There are 4 ways to turn a row about zero (a turn may also mirror it). The second row of each pair is the first, turned, with some noise. The first 28 pairs use one turn. New pairs use 2 turns, one after the other, and a turn may come again.
Known pairs, each followed by its turns in order:
[ 1.47 -1.31  2.67  1.83 -0.48  3.56]
[ 0.76  3.44  0.72  2.25 -2.69 -2.06]
k_295

[-0.83 -1.56  5.12 -0.37 -1.64  3.09]
[ 2.21  3.22 -1.84  0.64 -1.63 -4.52]
k_295

[-2.35  0.16 -2.34  0.74 -1.58 -2.88]
[ 2.56  0.05  3.59  0.02 -0.70 -1.69]
k_937

[ 0.80 -0.65 -2.79 -1.44  2.65 -1.85]
[ 2.50 -1.84  0.55 -0.28  3.27  1.24]
k_937

[-0.32  2.37  0.39 -1.42  2.09  4.60]
[-3.29 -2.08 -2.90  0.44  1.73 -2.13]
k_937

[ 2.14  2.00 -1.34 -3.30  0.40  0.91]
[-2.01  1.59 -2.35 -1.78 -2.32 -1.20]
k_41

[ 3.75 -0.44 -3.10  4.38  3.19  1.64]
[ 2.91  2.77 -4.24 -1.88  3.15  3.18]
k_354

[ 0.63 -0.61  6.62  0.26 -0.46  1.04]
[-5.30  1.33  1.33  3.49  0.30  1.05]
k_354

[ 2.75  3.13 -1.59  3.94 -2.96  0.08]
[-2.25 -0.54 -3.26 -4.29  2.95 -0.27]
k_354

[ 3.14 -4.81 -0.59  2.89  2.57 -1.16]
[ 1.74  6.36 -1.11 -0.65 -0.48  2.11]
k_354

[ 1.58 -0.91  3.45  2.51 -0.61  2.61]
[ 3.25  1.44 -1.58 -0.66  3.38  1.13]
k_41

[-0.18 -1.81 -0.14  3.15  2.30 -1.38]
[ 2.17  1.58 -0.48 -3.39  0.38  0.24]
k_937

[ 0.43  4.07 -1.71 -1.75  2.18  0.01]
[-1.20  0.46  2.28 -1.18  4.19  0.98]
k_295

[-0.42 -3.52  2.99 -4.38 -2.01 -1.00]
[-1.99  1.63  1.87  3.55 -3.71 -3.35]
k_354

[ 3.44 -3.05  1.00  2.26 -2.01 -1.46]
[ 1.29  2.79 -0.97  4.22  2.08  0.93]
k_41

[ 2.48 -0.79  2.22  4.23 -1.56 -0.85]
[ 0.34  1.48 -1.12 -2.55 -4.32  2.23]
k_937

[-1.68  3.81 -0.31  0.28  2.22  1.54]
[ 0.24 -0.67  1.33 -4.42 -1.77  1.10]
k_41

[-1.37  2.15  2.56 -2.66  0.41  0.63]
[ 1.10  1.85 -1.08 -1.35  3.11 -2.25]
k_295

[-3.45  2.51  0.45  2.19 -3.81  0.29]
[-0.46  1.16 -0.21 -5.42 -2.08 -1.03]
k_295

[ 3.54 -0.19 -2.27 -6.64  2.08 -1.40]
[-2.52  0.20 -4.42  1.11 -5.25 -3.28]
k_41

[-0.60 -1.33 -0.82  2.65 -2.86 -2.57]
[ 1.78  1.59  3.14 -1.39 -2.89  0.35]
k_937

[ 0.25 -3.41  1.20  0.13 -0.20  2.78]
[-3.16  2.52 -0.03 -1.42  1.00  1.32]
k_937

[ 1.72 -4.66  0.56 -0.23  4.32  0.19]
[ 2.64  4.81  0.14  2.87 -0.79  2.01]
k_354

[ 1.46 -2.11  3.14 -2.41 -0.40  0.60]
[ 0.43  0.77 -2.33  2.74  0.29 -3.00]
k_295

[-1.61  3.06  4.06 -2.36  0.56 -0.19]
[ 2.25  0.04  1.02 -3.25 -0.70 -3.99]
k_41

[ 2.57 -1.62 -1.36  1.54  4.05  3.35]
[ 1.73 -0.85 -3.98 -0.39 -1.08  4.49]
k_41

[ 0.92  0.86  2.08 -2.77  0.77 -2.61]
[-0.54  0.46 -2.95  0.71  3.08 -0.34]
k_295

[ 4.27 -5.06  1.19 -2.49  0.44  1.73]
[ 0.05  4.88 -2.85  4.16 -1.83 -1.63]
k_354

New pairs. What belongs after each?
[ 2.09 -0.76 -4.60  4.06 -0.95 -1.03]
[ 3.54 -1.74 -1.31  2.00  1.13 -4.68]
k_354 k_354

[ 4.71  5.85  1.13 -3.06 -1.00 -0.58]
[-1.89 -1.03 -0.79  3.60  4.63  5.49]
k_937 k_41

[ 0.18 -0.26  0.35 -0.63  1.00 -3.24]
[0.62 2.11 1.44 1.38 1.72 0.01]
k_41 k_41

[-2.30 -4.25  6.39  0.62 -3.50 -1.27]
[-6.84 -5.07  1.09 -1.11 -0.75  1.93]
k_295 k_295

[ 0.57  0.37  0.85 -2.45  0.99  1.69]
[-0.27  1.70 -0.18 -2.05  0.39  1.97]
k_354 k_354

[-0.96  0.40  0.38 -2.05  2.81  0.34]
[-1.36 -2.61 -0.99  0.76 -1.03 -1.53]
k_41 k_295

[-0.88 -1.10  0.76 -1.61  3.23  1.43]
[-1.83  0.93 -2.22 -0.85  1.26  2.13]
k_354 k_354

[ 0.36 -0.64  1.33 -0.96  3.55 -5.57]
[ 0.43  3.82 -3.53 -0.58 -2.46  3.21]
k_937 k_41

[ 0.93 -0.19  0.83  1.83  0.04 -1.86]
[-1.54  1.82 -1.51 -0.83  0.28 -0.40]
k_937 k_41

[ 0.69  0.49 -4.57  0.91 -0.01 -0.77]
[-1.75 -3.56 -0.80 -0.11 -2.01  2.04]
k_41 k_354

[ 1.91  5.03 -0.20 -0.03  0.34  0.46]
[ 1.26 -2.24  1.27 -3.85 -1.91 -1.32]
k_295 k_41

[-0.84 -0.87 -1.39  2.07 -2.16 -0.28]
[-0.52  1.32 -2.18 -1.24  0.68 -1.80]
k_41 k_937

[-0.28 -3.36  0.08  3.34  1.07 -2.00]
[-1.64  2.11 -2.77 -0.10  0.94  3.37]
k_41 k_354

[-2.17 -1.16 -0.09 -1.43  1.20  4.39]
[ 2.59 -1.18  4.23 -0.03 -0.41  1.45]
k_937 k_354

[ 3.04 -0.08  3.00 -2.07  3.30 -1.97]
[ 2.93 -0.49 -1.23 -2.15  2.80  4.10]
k_295 k_354

[-3.39 -0.24 -0.62 -3.49 -5.66 -0.65]
[ 0.46 -6.29 -3.43  1.40  1.73  0.42]
k_295 k_295

[ 1.80 -0.09 -1.67  0.51  2.21  4.20]
[-4.34  0.57  1.09  0.53  2.03  2.25]
k_295 k_354

[-0.34  3.08  3.56 -4.46  2.94  2.05]
[-1.51 -2.19  2.73  1.50 -2.25  5.94]
k_937 k_41

[-1.31  2.78 -0.27 -0.93 -1.15  1.35]
[ 2.12  2.23  1.78 -0.85 -0.87  0.22]
k_937 k_937

[ 0.50 -1.91 -2.01  0.31  4.32  3.41]
[-2.94  1.70  4.14  2.17 -1.86  0.80]
k_354 k_295

[-0.48  0.33 -2.80 -0.23  0.11  1.29]
[-0.66  2.79 -1.11  0.90  0.44  0.84]
k_295 k_937

[ 1.46  0.28 -0.10  2.35 -2.71 -3.97]
[ 0.35  4.52 -0.59 -2.35 -0.59  1.56]
k_41 k_295

[ 2.52 -4.62  0.86 -2.65 -2.91  0.70]
[ 0.42 -2.05  2.20 -0.88 -0.54  5.78]
k_41 k_295

[-0.88  2.33  2.51  0.75  1.48  1.66]
[-1.77  2.19  0.44 -0.48  3.04  0.64]
k_295 k_295

[-3.27  0.23 -3.39  0.63  1.07  0.27]
[ 0.78 -3.04 -1.25  0.15  3.30 -1.37]
k_41 k_41

[-1.43 -1.44  1.01  0.66  1.80  1.05]
[ 0.64  2.25 -1.60  0.99 -0.56 -0.17]
k_41 k_354

[-3.60 -2.39  1.20 -2.05 -1.93 -1.89]
[-1.98 -4.37 -0.30  2.79  0.08  0.65]
k_295 k_295

[ 0.81  1.17 -1.62 -4.76  2.48  5.44]
[ 2.02  3.26  1.01 -3.94  5.11 -2.34]
k_937 k_937

[-0.74 -3.29  0.16  1.64  3.07 -1.80]
[-1.78  2.89 -3.25 -0.83 -0.64  1.68]
k_41 k_354

[-0.61 -2.77 -2.25  2.25 -3.45  1.34]
[-1.26  0.55  0.60  2.56  3.93 -2.71]
k_295 k_41

[ 1.41 -1.78 -1.56  0.79  2.97  0.79]
[ 0.23 -0.23 -3.83 -0.75 -1.33  0.44]
k_41 k_354

[-1.68  0.38  0.45 -1.05 -0.02 -2.86]
[ 0.27  2.29 -1.39  2.12 -0.92  0.76]
k_354 k_937

[-2.35 -3.84  0.41 -0.73  1.09  1.56]
[ 0.61 -0.03  0.53 -1.22 -1.82  4.59]
k_295 k_937

[ 2.18 -2.31 -3.86 -1.14 -1.16 -3.13]
[-1.47 -1.97 -0.06 -3.93 -1.59  3.32]
k_41 k_354

[ 0.82 -0.84 -2.28  0.99  2.50  1.14]
[-1.96 -0.73 -1.48 -0.97  2.23  1.19]
k_41 k_41

[-2.75  2.22 -0.76  4.38  1.64  2.11]
[-5.11 -0.07 -0.03 -1.07  3.55  0.63]
k_354 k_937

[-1.39 -2.49 -3.08  0.07 -1.27  1.73]
[ 0.18 -4.26  0.14 -0.22  0.88  1.92]
k_41 k_41

[ 0.91 -3.00  0.33 -1.10 -1.26 -0.53]
[ 0.14 -0.16  1.91  1.31 -0.84  2.47]
k_41 k_41

[ 3.38 -1.32  4.21 -0.05 -1.60  0.24]
[ 1.70  0.12  0.48 -4.96  0.17  2.50]
k_354 k_295

[ 0.46 -0.32 -3.07  3.25  1.68 -0.33]
[ 0.62  1.32  0.33  2.94 -0.84 -3.16]
k_937 k_354

[-0.46 -3.37  2.33  1.55 -1.73  0.23]
[ 0.53 -1.55  3.20  0.06 -3.11  1.54]
k_295 k_937

[ 0.07 -2.05  0.95 -2.01 -1.04  0.90]
[ 0.89  0.10  1.62 -0.27 -2.63 -0.63]
k_354 k_937

[-3.40 -1.24  1.41 -3.23  1.67 -2.51]
[-1.81  4.45  1.51 -1.68 -2.33 -1.10]
k_41 k_354

